There are 5 hidden switches. A switch that is on adds its own fixed numbers to the row, and there is some noise. The rows also spread widely along 6 directions, which tell nothing about the answers.
In the rows, 128 means zero.
Some rows, each with its switches (1 for on, 0 for off) after it:
[125  90 149 111 149 118 163 176  75 111 121 152 155 130  90 170 130 149
 187 127 134  84] => 1 1 0 0 0
[100 102 133  68 167 135  86 116 139 115 106 192 129 111 131 174 117 127
 170 143 132 122] => 1 0 0 1 1
[141 127 142  78 124 107  71 119  71 106 121 212 115  82  96 155 102 108
 189 168 158 160] => 1 0 0 1 0
[107  99 169 121 146 132  84 126 161 124 128 188 133 124 131 125 106 162
 193 156 156 123] => 1 0 1 0 0
[131 186 129  95 161 146 103 117  86 111 134 156 108  81 106 130 128 181
 169 108 178  98] => 0 0 0 0 1
[127  72 129  96 179 130 145 173 111 115 131 142 151 154 108 159 158 162
 182 129 133  72] => 0 1 0 0 1
[154 150 181 145  98 100 139 101  55 114 148 199 106  92  83 116  64 140
 154 107 156 150] => 0 0 1 1 0
[119 105 164 114 145 119 105 110 153 114 134 189 120 104 138 150 122 123
 165 142 137 118] => 1 0 0 0 1
[149 135 150 118 121 122 122 128  80 116 137 175 106 102 105 113 111 164
 180 125 175 108] => 0 0 1 0 0
[137  97 144 141 145 110 162 126  89 103 144 133 167 133 101 147 121 156
 172  98 140 103] => 1 0 0 1 1
[106 140 168 133 133 124 130  80 142 108 119 173  88  82 119 146  96 132
 137 106 132 110] => 1 0 0 0 1
[127 132 144  88 165 127 111 126  92 119 128 194 130 118 106 137 101 163
 185 129 165 127] => 0 0 1 1 1
[142 140 145 112 137 100 131 112  56 105 139 185 136  89  81 158  99 141
 172 123 157 131] => 1 0 0 1 1
[137  68 152  85 132 109 100 153 136 123 131 196 108 126 141 145 137  92
 178 185 136 130] => 0 0 0 0 0
[122  86 163 114 151 114  80 108 164 122 153 186 130 139 138 129 117 133
 168 152 131 143] => 0 0 0 1 1
[154 149 173 158 117 100 129  95 105 102 161 189 118  88 101 118  73 159
 176 124 163 132] => 1 0 1 0 1

New rows, each followed by its switches (1 for on, 0 for off):
[144  90 129 106 160 109 124 134 122 103 137 154 138 121 127 140 146 152
 193 135 150  96] => 1 0 0 0 1
[ 99 107 175 142 116 120 141 106 114 124 134 156 138 117 106 140  98 143
 150 102 129 122] => 1 0 0 1 0
[114 130 130 115 151 138 141  99 130 108 131 124 120  94 117 136 131 171
 156  84 145  76] => 1 0 0 0 1
[123  97 194 136 143 107 125 114 117 123 164 196 130 130 116 152  92 127
 156 146 134 154] => 0 0 0 1 1
[180 124 121 119 151 111  93 136 100 107 171 153 123 122 127 108 149 161
 198 142 168 115] => 0 0 0 0 1
[121  99 178 110 133  91 141 111 117 102 126 218 135 120  99 175  92  98
 156 139 101 138] => 1 1 0 1 1
[159  86 166 148 100  89 129 124 132 104 152 154 105 139 117 116 124 111
 158 136 103 114] => 0 1 0 0 0
[148  86 175 161 133 103 173 128 112 109 153 152 155 134 107 144 112 147
 168 121 141  99] => 1 0 0 0 1
[125  95 132  98 145 122 102 148 118 105 119 166 135 132 120 149 141 137
 195 143 131 101] => 1 1 0 0 0
[162  79 130  83 146 105  91 148 110 117 144 207 132 144 113 135 118 139
 204 158 158 140] => 0 0 1 1 1
[101 141 167  98 122 126 136 102  68 106  89 185 111  67  86 168  88 111
 144 108 141 130] => 1 0 0 1 0
[139  65 159 126 122  84 179 153  97 116 128 187 153 153  87 161  99 121
 159 111 108 117] => 0 1 1 1 1
[145 179 166 134 141 123 126  98  68 112 153 179 120  74  90 139  91 167
 173 114 171 122] => 1 0 0 0 1
[161 157 147 102  95 110 118  97  89 100 123 188  68  75 104 112  98 123
 152 125 156 124] => 0 0 1 0 0
[111 183 196 138 150 130 145 100  69 116 140 193 112  57  79 159  81 156
 156 108 163 132] => 1 0 0 0 1
[113  81 124  80 148 132 128 162 136 109  92 161 121 136 114 149 139 141
 173 124 122  82] => 0 1 1 0 0
[128 118 118  70 116 111 100 102 110 108 102 174  88 111 116 125 121 128
 154 115 137 111] => 0 0 1 1 0
[154 118 132  96 103  86 116  91 101  96 128 175  95  99 114 133 125 106
 145 112 123 128] => 0 0 0 1 1
[125 146 113 101 150 139 135 111 123 106 129 129  93  96 118 122 137 175
 143  87 150  76] => 0 0 0 0 1
[125 101 145  87 146 121 134 138 119 111 112 179 110 117 117 165 138 117
 157 144 132  95] => 0 0 0 0 1
[152  96 139  92 147 102  88 138  92 112 152 209 130 118 116 146 115 117
 186 168 159 152] => 0 0 0 1 1
[160 138 162 119 109  98 159 152  14 109 128 204 135  97  65 144  80 136
 184 131 171 141] => 0 0 1 1 0
